The rows are grouped in 3 ways, from coarse to fine. Each group lies inside one group of the grouping before and may be the whole of it. The rows also spread widely along 12 directions, which tell nothing about the answers.
In the rows, zero is written as 100.
Some rows, each with its group in each grouping after it:
111,85,76,77,92,104,110,78,65,98,120,102,106,33,117,118,72,128,135,80,97,123,90,114,99,79,128,98,96,115
k414 k829 k822
64,114,104,78,81,81,96,97,94,96,74,99,126,95,82,116,81,86,66,110,118,115,144,132,79,138,85,86,127,102
k251 k497 k362
81,78,86,113,123,90,61,117,106,90,111,123,119,124,101,71,79,93,100,128,111,77,108,77,87,123,88,88,91,111
k251 k497 k890
95,143,113,51,115,120,76,101,100,49,110,108,90,107,70,78,101,80,129,67,72,75,55,89,120,103,95,107,100,137
k251 k666 k65
107,84,100,147,114,76,131,119,78,131,114,96,113,125,114,109,73,116,79,138,100,105,99,76,76,93,125,108,93,114
k251 k497 k959
108,106,129,113,119,97,90,121,126,97,130,96,102,134,57,111,85,94,120,62,122,89,138,41,112,100,88,86,68,104
k565 k5 k511
94,84,127,126,126,69,83,122,123,110,105,103,108,151,86,76,131,102,88,119,127,101,148,42,111,113,88,63,75,110
k565 k197 k61
106,106,134,141,90,83,110,114,100,118,80,115,121,126,84,110,109,108,70,101,133,98,171,84,100,95,121,94,110,81
k8 k684 k438
53,94,107,82,89,95,103,109,89,107,95,62,113,93,99,136,66,115,112,99,106,129,114,93,97,144,68,91,97,139
k251 k793 k378
87,140,120,161,85,126,110,135,129,122,95,99,112,113,104,114,84,95,75,95,91,64,105,89,80,93,110,125,108,80
k8 k322 k774
78,132,111,95,93,86,87,116,89,64,97,119,78,110,90,103,107,112,99,83,115,76,124,130,105,118,110,120,119,84
k565 k5 k499
83,106,110,87,78,109,71,104,81,80,69,114,108,84,108,80,140,137,116,70,121,108,140,85,144,101,116,94,85,111
k8 k833 k641
105,144,163,129,116,73,125,106,83,103,78,104,76,162,69,90,116,77,59,134,89,79,98,101,106,92,118,101,134,113
k565 k197 k660
95,105,97,148,103,96,125,113,96,143,109,90,85,97,137,97,95,119,88,139,85,86,79,96,86,99,102,128,110,96
k251 k644 k259
64,80,113,122,118,92,61,144,104,94,114,118,66,106,117,108,120,153,126,98,126,84,119,86,115,114,110,81,113,105
k8 k745 k460
87,94,114,142,92,114,82,128,134,116,98,87,142,127,91,102,87,105,110,94,109,95,134,35,101,111,83,99,52,117
k414 k137 k146
65,84,100,136,104,102,86,139,121,134,97,81,129,110,130,91,102,121,93,127,98,101,115,49,88,126,78,86,74,121
k251 k793 k219
86,109,71,129,93,92,131,111,128,114,150,83,93,88,115,135,71,110,109,81,116,85,111,104,70,111,84,131,79,63
k251 k497 k959
71,87,82,110,85,101,90,107,81,113,87,97,97,64,152,90,126,146,111,106,98,116,115,94,110,106,102,95,86,110
k565 k197 k660
116,72,111,90,101,90,115,88,56,91,117,84,99,87,92,124,78,139,148,74,112,132,93,70,133,78,131,100,71,146
k414 k829 k822
72,98,59,107,81,134,59,108,109,87,95,94,119,80,128,75,81,114,135,91,90,79,94,77,105,124,70,127,55,107
k565 k5 k499
97,125,94,43,96,116,99,85,83,96,85,89,129,55,102,83,112,94,95,96,63,126,78,96,103,97,99,80,100,147
k251 k666 k65
95,98,114,108,93,117,108,78,68,128,65,71,105,93,121,74,103,97,106,148,66,113,68,84,118,101,79,100,107,152
k8 k684 k438
93,122,91,88,93,119,111,83,103,103,106,76,105,83,108,92,93,86,114,98,78,93,82,96,101,106,70,110,94,111
k8 k684 k438
105,109,117,138,94,122,97,101,137,119,116,84,95,109,103,89,118,106,135,73,108,74,114,36,132,93,74,112,58,90
k8 k684 k438
114,101,83,63,108,107,83,91,91,98,109,111,130,55,108,73,116,105,97,85,85,123,111,75,98,80,114,60,80,113
k565 k197 k61
105,104,87,93,121,68,144,98,114,122,163,79,89,83,113,119,102,108,102,94,108,112,105,87,84,101,92,98,85,78
k251 k793 k378
96,80,56,131,90,106,86,112,75,96,116,124,103,73,147,89,85,145,123,93,97,91,101,90,97,84,133,124,67,88
k565 k197 k660
129,137,126,138,118,90,97,109,111,85,112,131,91,153,73,62,113,77,83,99,103,46,109,73,108,83,122,126,91,75
k565 k5 k511
77,108,159,144,100,89,98,105,104,108,81,94,65,146,84,103,114,101,106,115,124,75,116,90,134,116,87,107,124,107
k8 k322 k774
95,101,86,85,83,69,126,87,82,86,121,98,97,79,106,122,101,128,105,70,131,122,141,116,105,103,117,118,87,83
k251 k497 k890
88,76,111,142,110,105,98,115,107,158,119,94,83,58,143,120,101,141,122,122,96,107,96,79,96,92,97,78,110,113
k414 k137 k146
67,107,92,148,88,115,98,136,132,118,108,79,124,122,110,124,55,107,101,93,106,79,111,65,76,122,76,125,68,101
k251 k497 k890
96,104,127,155,77,126,76,102,90,96,96,121,63,87,119,106,98,145,158,73,105,58,87,90,143,83,119,150,93,99
k414 k137 k146
86,89,86,119,76,115,70,81,99,89,83,113,123,87,103,78,83,96,116,98,120,80,129,96,115,113,91,117,88,86
k8 k322 k774

New rows. What belongs after each?
125,118,90,96,104,109,89,83,70,90,97,126,99,75,115,55,110,98,98,108,72,82,80,102,106,75,129,113,104,101
k565 k5 k511
86,62,99,133,136,64,99,130,108,130,138,102,89,119,104,122,62,111,97,138,120,105,123,87,67,116,92,64,102,99
k565 k197 k61
106,98,96,109,95,77,144,76,86,114,124,93,88,87,89,130,61,89,100,109,117,104,115,134,87,100,101,112,123,75
k8 k322 k774
109,115,97,172,91,107,142,115,105,132,121,89,97,112,124,114,76,110,92,114,91,75,85,88,84,76,123,144,91,76
k8 k322 k774
113,91,58,87,110,100,92,73,69,74,139,125,73,66,122,76,76,109,142,99,83,81,60,119,103,85,112,127,86,92
k565 k197 k61
100,66,115,136,112,92,62,110,67,98,75,131,117,136,94,73,76,106,101,135,105,88,117,67,112,99,120,85,93,129
k565 k197 k660
83,100,93,64,109,73,114,103,91,52,133,74,78,125,86,107,116,125,134,70,121,116,109,89,126,118,94,109,71,118
k8 k745 k460
108,97,60,126,88,122,97,101,115,128,120,108,110,51,140,87,95,118,114,98,98,84,106,90,89,85,102,109,81,70
k8 k833 k641
77,99,117,142,79,92,79,139,71,93,61,118,107,124,122,91,116,150,89,106,119,92,140,88,118,110,134,120,93,110
k565 k5 k499
82,107,124,134,83,129,65,132,94,102,79,114,121,100,108,102,86,131,112,75,99,83,108,55,118,100,123,111,83,119
k251 k793 k378
84,107,54,68,120,74,109,91,133,72,149,86,104,114,92,78,103,76,102,112,114,88,114,107,76,132,62,99,79,75
k8 k745 k460
85,116,90,99,73,100,91,91,82,70,80,107,99,91,110,75,125,122,105,93,110,88,115,113,123,106,114,130,94,93
k8 k745 k460
83,79,121,113,101,106,91,112,51,98,87,82,93,117,112,95,83,141,137,107,82,109,65,59,136,103,115,118,78,167
k251 k793 k219
71,118,88,61,96,99,113,103,89,106,109,73,90,50,137,107,130,133,107,88,86,133,88,108,101,106,92,86,104,125
k251 k497 k890
122,121,84,97,96,117,87,91,115,84,114,121,133,92,87,72,99,82,104,70,104,78,123,75,100,83,107,106,76,77
k8 k684 k438
89,97,86,54,89,116,65,83,79,58,95,109,107,69,102,74,110,112,141,68,102,106,112,95,132,106,95,95,87,121
k8 k684 k438
81,92,95,107,96,109,89,109,109,94,108,87,113,105,105,98,91,107,121,90,110,100,112,73,110,112,88,100,79,109
k8 k322 k774
84,72,77,97,123,51,134,123,86,109,146,79,87,108,129,109,108,140,101,118,113,132,107,91,89,114,104,101,84,108
k251 k644 k259
85,117,92,112,116,85,98,100,117,103,124,104,69,106,104,87,94,80,97,128,99,65,96,121,79,121,69,108,120,78
k565 k5 k511
89,106,68,94,90,103,71,103,82,90,83,134,150,75,126,53,98,97,70,125,87,91,111,105,75,109,122,102,100,92
k251 k793 k378
93,97,92,88,102,106,76,95,110,88,115,97,102,87,84,99,79,95,133,77,114,91,121,79,112,117,73,97,77,100
k565 k5 k499
97,132,94,81,98,96,130,102,77,73,134,87,86,100,99,114,80,111,118,71,83,93,66,105,101,97,118,139,90,109
k251 k793 k378
60,130,94,80,102,82,93,133,95,67,112,116,87,95,111,112,105,122,85,89,104,93,108,140,77,118,114,101,134,99
k251 k497 k890
102,70,87,127,119,104,96,117,66,113,112,93,100,112,131,85,74,127,126,130,70,104,59,53,105,86,116,100,68,148
k565 k197 k660
96,91,108,112,136,118,64,131,111,96,143,118,98,108,90,102,52,102,133,86,89,68,71,54,91,101,103,87,91,118
k251 k793 k378
80,85,82,76,112,77,117,106,82,106,122,76,91,88,119,107,102,123,114,119,102,128,100,106,95,116,87,82,102,124
k8 k833 k641
105,95,77,85,94,82,96,97,79,68,132,121,87,75,112,97,112,139,128,58,118,109,125,100,118,84,131,109,69,83
k565 k197 k61
102,141,105,56,108,94,108,108,87,54,113,98,107,120,69,92,103,88,98,72,92,99,95,105,103,96,115,100,98,117
k8 k833 k641
86,77,95,128,95,122,79,114,92,123,102,101,105,78,118,117,54,121,128,97,98,100,104,73,97,99,94,88,85,115
k565 k197 k660
81,102,89,95,108,116,71,107,100,95,108,102,96,85,119,76,107,110,123,102,85,83,72,80,107,110,83,96,92,124
k251 k497 k959
101,121,90,125,94,114,100,87,111,117,119,124,99,68,101,110,51,78,99,99,98,58,97,122,73,102,96,126,122,60
k251 k793 k378
79,90,78,114,88,119,82,112,87,90,106,112,103,81,117,111,50,121,129,95,96,81,84,106,92,113,105,132,94,111
k251 k666 k65
100,97,85,72,93,85,98,89,52,74,97,114,104,79,113,82,110,126,104,97,91,122,103,110,113,88,133,100,89,121
k565 k197 k61
101,111,53,55,106,85,127,99,87,87,123,73,139,93,104,87,82,87,82,115,75,130,96,100,65,111,90,98,71,118
k565 k5 k499
96,110,91,84,118,100,105,98,104,128,100,92,118,78,105,79,98,77,77,144,78,105,90,105,70,107,79,61,127,116
k8 k833 k641
71,115,79,109,92,104,65,111,107,75,88,121,107,108,122,48,122,107,99,110,99,65,102,97,108,125,90,133,88,91
k251 k644 k259
133,104,100,80,132,85,108,72,75,93,134,118,78,83,102,56,118,93,114,114,80,86,62,89,117,74,119,97,103,106
k251 k793 k219
116,143,103,90,100,110,98,95,102,60,117,123,103,110,76,82,98,82,105,67,94,64,101,100,104,84,118,121,99,83
k8 k684 k438
84,102,99,135,102,102,90,118,107,99,126,114,84,103,107,117,63,115,118,90,111,67,94,98,92,106,103,123,102,90
k251 k497 k890
94,113,116,104,108,52,149,95,100,118,118,76,78,108,112,106,142,114,85,133,107,119,117,113,97,108,95,100,114,99
k414 k137 k146
105,115,114,104,124,106,119,129,114,130,135,80,114,95,104,106,102,113,98,89,79,110,85,46,89,84,108,75,81,124
k251 k793 k219
94,100,121,129,104,93,78,112,92,74,120,129,57,107,99,105,100,134,147,77,123,59,93,101,129,93,127,127,108,91
k414 k829 k822
97,126,106,84,104,116,122,106,96,112,125,72,89,66,113,120,107,121,120,68,78,113,69,78,105,83,101,94,91,128
k251 k497 k959
100,115,144,120,96,90,119,110,77,113,87,90,83,101,100,120,118,132,103,96,104,107,99,89,120,83,131,100,114,125
k414 k829 k822
86,112,73,82,97,108,95,74,75,110,92,103,94,48,142,69,102,96,96,139,63,92,51,135,89,110,89,105,129,112
k251 k497 k362
83,103,122,112,118,63,112,120,110,93,125,85,76,151,88,105,118,113,103,99,119,104,124,74,112,116,90,94,79,107
k565 k197 k61
84,98,88,65,107,123,87,109,71,104,94,89,116,59,121,93,90,118,117,108,70,122,71,95,99,97,101,69,106,152
k8 k833 k641
128,123,120,105,109,97,105,91,113,99,111,125,102,100,76,88,113,89,94,79,107,81,114,78,109,79,120,102,100,86
k251 k666 k65
78,101,102,71,86,112,89,110,73,58,113,91,86,81,110,115,112,149,153,39,105,117,96,88,142,95,122,109,80,128
k8 k322 k774
66,126,95,66,62,104,78,118,77,52,63,116,127,81,103,101,122,138,95,55,112,116,139,114,117,114,132,116,92,118
k251 k666 k65
122,102,132,108,114,93,122,114,74,113,119,115,96,84,88,131,85,119,94,82,104,114,111,93,97,61,153,74,130,107
k8 k322 k774
96,110,93,101,77,116,99,86,85,100,86,88,118,78,117,89,105,118,114,84,91,108,97,76,125,93,104,120,70,123
k251 k497 k890
84,97,84,128,80,114,88,101,126,108,97,97,134,102,102,90,80,89,100,99,118,84,135,80,92,118,79,110,77,81
k8 k322 k774
80,110,96,61,116,65,120,115,74,77,137,97,70,81,110,128,106,133,106,84,108,122,95,131,93,106,120,90,125,114
k251 k497 k890
128,119,105,81,120,115,75,97,74,85,93,123,115,92,99,40,123,92,94,106,64,90,73,71,111,70,129,84,96,131
k565 k5 k511
100,125,105,131,110,127,77,105,150,125,102,103,111,105,91,73,90,62,95,115,90,54,104,67,85,112,55,95,93,80
k565 k5 k499
88,124,89,74,129,93,129,148,111,69,169,77,94,126,75,151,52,109,124,57,94,101,79,91,70,101,103,100,85,115
k8 k833 k641
73,94,105,94,110,74,107,109,104,88,133,87,93,117,76,131,56,96,116,94,126,98,121,107,88,135,76,102,100,98
k251 k793 k219
124,120,99,101,100,121,114,98,93,99,122,93,100,70,110,94,107,118,129,73,79,93,64,70,114,64,129,111,77,116
k414 k829 k822
111,92,124,121,108,59,132,100,68,94,113,94,82,130,109,89,136,133,111,121,108,115,101,81,127,85,134,121,85,123
k414 k137 k146
96,99,98,78,131,70,88,135,93,60,145,122,85,114,101,93,134,142,122,57,116,109,124,67,116,88,134,76,72,104
k565 k197 k660
96,114,150,108,117,71,107,112,110,101,118,112,71,107,78,125,120,110,103,90,125,95,131,108,104,100,111,81,135,95
k414 k137 k146
65,104,137,161,97,100,97,137,108,132,98,102,68,97,126,132,98,139,109,118,105,79,105,106,94,109,104,108,131,103
k414 k137 k146
86,91,60,58,121,67,93,85,71,83,116,126,90,66,126,65,111,102,89,140,96,104,92,151,80,119,103,93,136,92
k251 k644 k259
54,133,92,67,99,94,74,117,117,72,103,113,105,92,86,109,85,84,82,91,105,91,126,140,69,135,77,78,128,90
k565 k197 k61
85,88,74,60,115,92,63,104,80,61,132,130,92,66,126,70,121,134,133,78,103,96,93,96,117,106,116,94,93,104
k251 k793 k378
125,108,108,117,121,107,106,91,109,127,126,114,110,83,80,99,56,71,97,108,89,75,88,86,78,85,101,87,112,90
k251 k793 k219
98,135,101,66,118,88,94,101,98,57,126,114,87,110,91,69,130,96,107,77,95,84,83,96,113,98,109,106,99,107
k251 k497 k890
104,102,68,115,110,70,143,74,120,129,125,72,115,112,111,78,97,65,77,151,99,95,100,95,71,120,57,116,81,81
k251 k497 k959
82,137,128,119,87,85,132,127,101,132,88,83,94,89,107,134,114,121,62,97,105,115,142,114,85,103,107,94,125,92
k565 k5 k511
68,127,126,142,104,126,75,127,135,107,109,97,77,119,97,102,79,95,123,97,88,43,74,79,103,122,68,123,102,101
k251 k793 k219
88,128,75,71,88,123,70,90,88,73,103,133,117,49,104,88,73,88,103,80,82,76,89,133,82,106,109,112,121,85
k251 k793 k378
65,99,129,122,82,101,96,96,100,119,71,88,91,99,102,116,93,101,103,119,114,96,123,115,111,129,74,96,130,108
k8 k322 k774
71,112,112,121,78,104,103,91,98,115,88,83,90,92,112,111,85,107,110,108,107,87,103,103,110,129,76,127,102,101
k251 k793 k378
40,93,93,112,61,128,55,121,96,101,42,94,133,77,143,82,121,133,99,108,105,109,129,92,116,133,83,95,96,126
k8 k322 k774
72,113,105,97,123,73,92,142,119,67,150,115,68,123,85,130,93,120,112,63,124,85,126,107,85,115,106,90,101,81
k565 k197 k61
92,128,140,122,104,128,84,116,124,101,95,89,94,128,90,86,118,96,123,83,89,71,93,45,129,99,80,100,86,123
k8 k684 k438
90,118,128,115,108,102,73,110,100,72,111,124,72,122,85,84,99,107,128,80,107,53,89,85,128,105,108,124,101,97
k251 k793 k219
108,143,125,93,102,78,128,80,111,98,109,113,72,94,81,103,125,81,84,94,107,80,110,129,103,99,101,112,134,73
k251 k666 k65
86,121,94,145,95,96,130,108,114,116,118,72,80,125,128,95,108,108,106,116,88,74,70,85,98,110,80,148,75,96
k251 k497 k959
106,85,102,119,99,89,111,95,65,131,90,104,108,71,137,89,108,132,88,129,94,117,101,87,105,82,128,94,106,122
k251 k497 k890
100,98,76,95,79,106,81,75,101,78,128,132,98,46,99,115,70,112,143,62,123,83,127,130,101,98,105,122,96,59
k414 k137 k146
93,134,79,95,66,114,114,79,72,81,91,95,106,71,119,93,98,112,106,79,86,93,83,119,110,95,116,151,85,99
k251 k497 k959
116,134,101,92,121,82,104,100,100,66,135,131,86,115,89,73,120,92,92,82,101,69,93,103,103,85,129,115,102,81
k251 k497 k890
71,97,103,79,122,61,89,126,111,68,111,107,122,143,69,97,98,84,76,109,131,106,151,104,80,133,95,67,114,102
k8 k322 k774
65,100,89,89,88,107,64,93,84,77,68,102,132,113,98,58,80,82,101,129,89,82,93,98,102,140,74,114,92,131
k251 k793 k219
109,110,98,110,105,116,100,96,104,115,115,97,101,82,104,97,92,102,114,87,86,95,97,68,103,83,99,89,77,104
k565 k197 k660
110,74,138,131,107,93,91,102,85,126,94,101,112,113,86,94,97,118,111,104,118,107,126,42,132,93,111,86,80,125
k251 k793 k219
79,119,88,97,95,53,149,110,83,74,134,77,66,128,108,129,105,129,107,85,114,111,115,123,98,115,104,134,84,89
k565 k197 k660
112,97,116,115,110,113,78,117,84,110,93,116,111,94,121,64,137,136,108,92,90,100,95,38,134,74,132,97,76,125
k251 k644 k259
111,113,101,96,113,81,132,114,80,79,143,104,85,105,74,144,65,114,104,74,111,100,103,115,81,82,143,106,114,92
k8 k745 k460
